The first 11 rows are patterns. Each new row is the sum of 3 different patterns, raised or lowered, with some noise. Before adding, each is slid sideways (what falls off one end comes back at the other) and multiplied by a number that may be negative. Names go in the order of the patterns.
In the rows, 128 means zero.
Some rows, each with the names of its patterns after it:
[112 114 125 148 126 104 121  92 129 115 139 125 140 140 122 116 129 109
 101 158  95 153 123 135 163 130 109 117 135 121 143 154] -> Rufa
[144 120 155 129 127 146 110 138 148 133  99 111 129 135 151 118 130 135
 133 150 131 129 118 109  94  91 138 122 129 140 141 109] -> duvil
[125 114 141 140 134 116 115 144 145 135 111 124 110 137 109 138 130 124
 113 136  96 137 160 121 123 124 105 128 122 142  90 138] -> Fid
[123 122 101 115 161 116 125 122 111 124 115 154 116  88 110  70 150 151
 143 117 163 144 121 134 132 148 125 148 153 137 103 126] -> Tetek
[145 108 115 142 140 100 137 123 122 128 115 156 120  88 108 130 129 111
 155 151 111 186 113  87 138 147 104 112 138 167 157 147] -> Zafib
[145 156 138 129 131 127 135 132 123 103 128 147 136 125 140 122 129 171
 152 124 137 147 123 127 112 112 141 130 134 147 169 118] -> bafe
[106 131 127 155 120 148 134 147 161 100 101 144 143 128 122 134 136 125
 106 140 112 135  97 173 120 141 116 122 126 163 144 129] -> Vafe
[109 140 122 140 134 124 129 153 111 133 177 107 103 116 137 157 140 159
 142 137 127 143 111 170 117 101 147 120 130 138 126 134] -> Nafa
[116 137 118 166 131 138 140  94 128 120 125 140 104 158 124 148 108  95
 112 137 138 129 115 135 113 122 108  95 132 129 157 164] -> Suv
[122 149 147 116 111 119 113 133 119 107 134 132 130 154 147 109 127 102
 158 122 150 142 137 111  95 151 142 123 115  77 135 126] -> Guf
[142 121  82 121 139 121 138 105 141 104 123 137 137 128 125 113 129 112
 133 147 135 122 149 117 132 151 107 134 142 120  97  97] -> kub

New rows. What belongs after each?
[170 166 188 179 132 156 156 124 124 161 164 157 138 161 146 126 156 179
 160 132 127 174 142 145 133 159 134 161 125 179 178 131] -> Tetek Nafa Guf
[165 132 156  97 144  95  49 160 105  58  96 137 195 167 133 161  75 134
 124 152  80 155 140 138 105 110 172 140  77 142 126 154] -> Zafib Suv kub
[120 111  52 131 106 112 116 106 101 136 177 126 102 164 155 122  94 113
  99 144  66 150  76 110  74 140 120 128  81 113 130 144] -> duvil Vafe kub
[108  86  97  99  79 110  80  53 139 157  37  36  97 105  76  93 133 124
 100  90 112  94  79 102  69 124  95  87  69  65 104 118] -> Vafe Nafa kub
[163 188 118 164 133 182 190 183 150 158 117 165 142 185 148 196 138 143
 176 167 191 162 158 191 123 168 110 187 185 113 136 158] -> Fid Suv kub
[ 89 133 131  75 130 175 128 131 107 141 153 184 161 136 141 109 136 114
 166  98  74 169 115 133 130 107 137 130 139 125 129 126] -> bafe Nafa Suv
[153 142 108 131 122 146 169 112 128 156 192 129 160 154 111  98 142  86
 144 158 123 112 177 168 115 119 103 114 112 123 152 130] -> Rufa Fid Zafib
[126 135 152 115  98 137 123 105 166 118 176 112 137 183 142 106 145 124
 120 139 164 124 128 123 149 120 143 118 114 137 103 128] -> Rufa Fid kub
[155 181 201 145 155 193 152 165 160 137 197 156 124 133 181 198 149 179
 214 151 186 194 152 179 171 180 150 158 162 163 185 182] -> Zafib bafe kub
[138 118  82 160 127 129 144  60 128 110  87 122 108 126  78  80  96 122
 128 109 113 131  97 151 122 113 106 108 154 124 120 128] -> Suv Guf kub
[136  75 121 152 147 196  97 126 101 193  75 141 173  80 137 110 125 132
  87 172 138 160 108 102 142 151  97 158 119 101 150 153] -> Tetek Nafa Suv
[121 123  97 105 106  88 106 122 120 111 123 135  94 119 115 115  99  94
  96 144 136  96 120 132 104 108 117  92 122 127  77  75] -> duvil Fid Zafib
[153 160 152 174 140 159 185 152 169 136 116 166 183 157 122 115 152 163
 143 167 153 127 173 163 146 172 185 161 146 145 139 165] -> duvil bafe Guf
[153 122 135 158 173 123 166 124 124 101 119 121 182 173 126 140 135 125
 122  94 123 101 126 188 187 140 137 192 124 140 131 121] -> Rufa Zafib bafe
[120 154  69 141 196  97  73 136 130 147  84 166 116 130 124 138  97 178
 142  96 126 123 123 159  97 147 135 160 140 111 118 117] -> Zafib Vafe Nafa
[151 169  96 178  94 131 144 155 136 173 106  81 140 153 127 150  98 137
 117 178 124 152 170  91  94 105 150 155 109 144 136 152] -> Fid Nafa Guf
[149 128 152 147 163 125 118 157 164 127 186 110  81 137 154  98 113 127
 120 104 113 121 117 128 151 114 146 165 116 153 128  91] -> Tetek bafe Nafa
[122 105 118  84 110  95  71 104  91 124 106  37 108 127  99  99 122  53
  91 112 122 110 100 103 113 105 152  97 135  78  67  97] -> Rufa Fid Nafa
[ 72 100 118  63  91 102 104 139  92  73  99  91 145 102  72 109 104  76
  83  89  94  99  83  79 107 128 134 110 104  78 108  73] -> Rufa duvil Zafib
[ 40  55 104  94  66  59 103 118  92 117 122 100  75 100  98  40  87 117
  77 123  39  89  69  49  62  70  73  64 122 100  72 107] -> duvil Tetek Zafib
[120 126 143  81 156 151 182 118 124 124  95 110 153  46 169 159  55 125
 178 138 118  59  69  94  91 126 146 124 156 104 135 194] -> Zafib Nafa kub
[149 138 193 129 139 143 150 142 129 177 148 107 136 151 119 157 134 186
 149 150 181 138 192 136 146 155  98 155 175 162 147 162] -> Rufa Suv kub
[126  74  85 134 144 130  89 131  97  92 177 105 108 115  71 128 154 143
 125 144 160 106 117 129 120 112 115 115 146  77 147  74] -> Tetek Nafa Guf
[100  84  96  83 127 125  89 104 112  83  97  90 106 117  62 120 155 111
 111  89 119  48  96 117  55 114 138  91  97 112 120 116] -> Zafib bafe kub
[199 156 176 124 127 165 186 135 162 114 123 135 153 121 134 222 221 118
 159 196 188 140 156 163 188 140 207 158 160  95 166 152] -> duvil Vafe kub
[106 124  62 174 118 129 126 102 149 137 133 123  96  98  91 142 110 128
 141 166 142 103 109 149 140 140 113 118 150 129  81  85] -> duvil Vafe kub
[107 129 100 138 123 154 137  79  94  23 114 142 110 115 117 130 107 112
 150 141 138 140 121 144  76 117 102 131 102 111 144  96] -> Tetek bafe Suv
[156 162 125 104 157 148 153 123 126 127 135  85 122 121 129 127 203 171
 105 206 135  93 149 163 154 111 172 168 196 127 168  97] -> Zafib Vafe Nafa
[ 77 117 171 128 116 112 115 143  91 137 117 129 139 119 116 125  51 132
 138  98  55 112 131 116 148 144 140 155 100 150  79 143] -> Nafa Suv Guf
[ 61  62 142  71 109  85 120 138  84 110 109  96 103 112 134  82  93  76
 116 111  77  75  81 101 116 150 101 116 133  78  64 137] -> Rufa bafe kub
[152 141 113 117 131 148 140 131 104 129 119 156 112 122 140 173 151  93
 161 139 139 105 132 105 113 142 136 120 131 108 137 148] -> Rufa Zafib bafe
[141 110 133 183 133 138 183 197 170 130 147 169 171 192 160 137 131 173
 192 197 237 136 113 158 162 106 144 185 158 180 111 161] -> duvil Tetek bafe
[139  97 123 130 118 159 106 144 125 104 115 117 166 120 114 153 162 119
 139 125 115 128 121 152 112 144 139 154  96 121 161 132] -> duvil Fid bafe
[119 155 110 113 130 124 109 123 155 160 128 123 107 106 142 125 151 103
 108 135 149 126  95 131 115 173 164 137 130 121 154 138] -> Fid bafe Suv
[103 110  96  57 127  85 102 102  70 114 122 122 104  78  92  99 101 115
 131  58 111  96 117  64 123  93 147 115  76  85  93  93] -> Fid bafe Vafe
[128 183 168 164 180 204 171 177 139 192 148 204 178 207 160 208 144 188
 158 178 167 214 214 159 181 171 165 151 138 188 156 177] -> Rufa Vafe Suv
[ 99 102 104 145 124 112 107 142 126 145  98 119 151  92  90 138 138 137
 116 155  92 117 147  91 112 170  91  87 141 132  87 109] -> Fid Zafib Nafa
[ 97 140 148 156 106  92 118 155  89 158 118 144 132 122 100 117 127 162
  77 125 134 146 101 119 119 151 103 142 103 107 114 147] -> Vafe Suv kub
[ 45 139 142  68  72 115 142 151 134 127  84 106 136 149  94 120  91  94
  73  75 158 107  79 125 120 102 130 114 160 111 154  97] -> duvil Zafib kub
[139 144  96 121 117  86  81 134  87 134  69 129  99  81 114 107  85 130
 118 102 105  89  85 130  90 108  87  99 105 100 112 113] -> duvil Fid kub
[141 109 114  60 182  53 147 119 151 151 115  69  90 131 130 119 152  88
 120 119 147  90  72 125 136 107 113 141 133 118 105 136] -> Rufa Vafe Guf
[169 217 157 132 118 141 120 153 222 147 134 144 187 149 132 176 119 143
 116 136 202 202 179 145 186 152 121 150 149 154 211 160] -> Rufa Tetek Zafib
[ 90  81  96 129 110 105  99 175 120 102 103  76 128 119 139  84  92  87
  68 125 121 159  92 140 118 159  98 126 114 106 145 136] -> duvil Tetek Vafe
[175 149 151 149 145 144 156 158 191 179  86 156 158 144  90 105 145 129
 120 119 156 117 155 101 180 164 117 131 139 156 112 152] -> duvil Tetek Nafa
[117 128  99  90 155 166 111 131 108 137 119 111 127 153 118 116  99 105
  85 135 127 143 124 113 129 113 168 139 129 128  95 129] -> Rufa duvil Vafe
[102 140  76 102  69  81 110 115 155  74 116 113 135 182 110 104 144  70
  49 137 120 125 129 101 123 105 148  87  95  92  92 123] -> duvil Fid Guf
[141 123 144 160  83 122 145 164 173 112 162 102 158 138 126 131 128 135
 145 133 167 178 177 119 146 136 137 165 165 128 166 108] -> duvil Suv kub
[143 121 164 113 150 147 140 128 118 146 148 127 152 120  93 170 129 135
 105 127 132 156 124 108 140 120 130 141 154 112 113 124] -> Rufa Vafe Suv
[157 104 153 114 182 107 135 125 119 146 143 108  89  90 135 136 147  88
 140 120 139 143  97 153 138  88  63 101 134 102 119 142] -> duvil bafe Vafe
[143 109 124 116  96 148 101 121 122 135 147 163 102 132  97 125 111 105
 102 144 132 132 156 115 108 136 144 124  94 119 157 115] -> Rufa duvil Vafe
[ 99  85  79 120  91  67 120 126  99 138  96 111  80  92 143 111 121 124
  88 105  90 128 134 110  84  89 104 121 103 115 128 106] -> Fid Guf kub
[ 82 110  76 134  53  79  93 140 114 127  99 108 117  79 134 105 105 136
 101 105  50 108 171 140 137  47  90  99 108  82 107 122] -> Tetek Vafe Guf
[102 122 137 130  75 163 118 116 123 123 123 108 126 114 118 141 109 138
 137 120 139 173 122  71  78 114 127 133 136 134 138 122] -> duvil Vafe Nafa
[121  90 139 128 161 140 155 111 114 193  99 102 169  74 110 107 132 174
 149 123 133 112 116 115 139 135 132  95 137 139 172 131] -> Vafe Nafa Guf
[133 101 110 158 137 139 172 131 119 143 158 158 136 187 117 151 122 110
 178 111 165 152 126 126 109 132 147 150 142  74 148 142] -> Zafib Suv Guf
[ 99 122 128  86 149 100  82 144  84 133 107  79 112 109 121  94 122 124
 113 132 143 104 112 165  60 103 110  90 139 137 138 108] -> bafe Nafa kub
[148 111  92 146  93 154 126 159 162 107  93  86 135 101 117 156  66 111
 111 118 126 103 127  74  82  88  87 130 131 143 108 138] -> Rufa Tetek Guf
[140 104 110 109 117 163 121 118 137 118  82 107 110 136 104  95 125 110
 112 143 141 118 121  71 184 142 132 140 117 102  82 139] -> Tetek Nafa Guf
[122 164  77 139 175 164 160 123 106 103 132 110 102 142 107 135 117 159
  95 104 163 166 119 122 128 151 132  98 116 143 138 155] -> Tetek bafe Vafe
[126  97  99 103 114  96 109  65  69  98  93 120  89  79  96  74 156 110
 101  93 100 116  49 111  92 115 116  67  99  78  95 103] -> Vafe Suv Guf
[138 158 167 150 152 163 151 119 160 155 134 202 178 171 131 146 119 150
 150 150 162 112 167 110 146 175 140 179 152 164 158 136] -> Tetek Nafa Suv
[167 166 159  84 151 129 183 148 146 118 120 149 164 161 166 133 144 132
 153 120 110 162 130 110 152 146 166 117 134 125 174 134] -> bafe Vafe Guf
[119 152  76 130 182  94 107 116 122 149 118 176 121 109 122 101 123 197
 119  96 184 117 128 150 122 128  87 162 134 116 109 129] -> Tetek Nafa kub
[157 155 157 180 153 177 161 166 203 127 160 133 108 174 162 176 128 181
 143 125 196 173 164 156 153 173 129 192 139 176 188 179] -> Rufa bafe Suv
[111  94 104  93 135  83 178  76 144 116 117 111 156 131 121  66  97  78
 150 137 142 104 150 142 109  48 110 123  87 107 121 119] -> Fid Zafib Vafe
[155 211 139 134 185 187 169 127 197 223 181 187 145 122 141 172 213 117
 212 128 123 180 159 159 144 126 164 129 148 131 182 187] -> Tetek Zafib Suv
[117  84 153 115 124 122  88 116  88  83  82 105  69 106  68 116 115  96
 121 101 135  87 119 127 107 161  80 115 132  98  53 113] -> duvil Nafa Guf
[179 132 174 157 146 155 153 128 148 145 121 125 181 127 154 107 143 143
 133 125 128 173 122 138 142 166 206 130 148 147 134  88] -> Rufa Vafe Guf
[118  84 130 143  94 145 140 190 171 167 144 146 118 196 146  94 168 127
 145 171 133 148 113 130 122 164 144 120 165 163 152 206] -> duvil Fid Zafib
[103 133 169 176  96 125 104 106  93 154 156 139 117 122 128 174 115 139
 122  61  98 139  99 160  77 120 119 114  90 125 170 137] -> Suv Guf kub
[182 135 128 146 148 116 115 128 134 103 117 110 143 101 124 161 144 104
 144 132  89 208  91 106 143 156 145 143 141 144 164 124] -> Rufa Zafib Guf
[145 173 140 163 155 133 147 162 150 163 126 164 184 123 111 117 169 172
 187 188 165 156 143 187 147 182 168 105 146 146 153 167] -> Fid Nafa Suv
[147  97 137 109 148  79 129 146 152 106 102 120 142 130 121  64 110 155
 135 129 120 104 121 112 110 141 156  92 151 137 155 111] -> bafe Vafe Guf
[159 170 104 150 126 132 119 117 129 151 166 139  82  99 157 141 115 126
 129 114 124 157  84 132 162 141 157 118 151 143 135 123] -> Fid Zafib Suv
[108 125 141 142  70 135 136 104 127 122 115 105  85 117 126 107 143  84
 132 121  86 114 128 110 112 125 142 124 173 135  94 123] -> bafe Nafa Guf
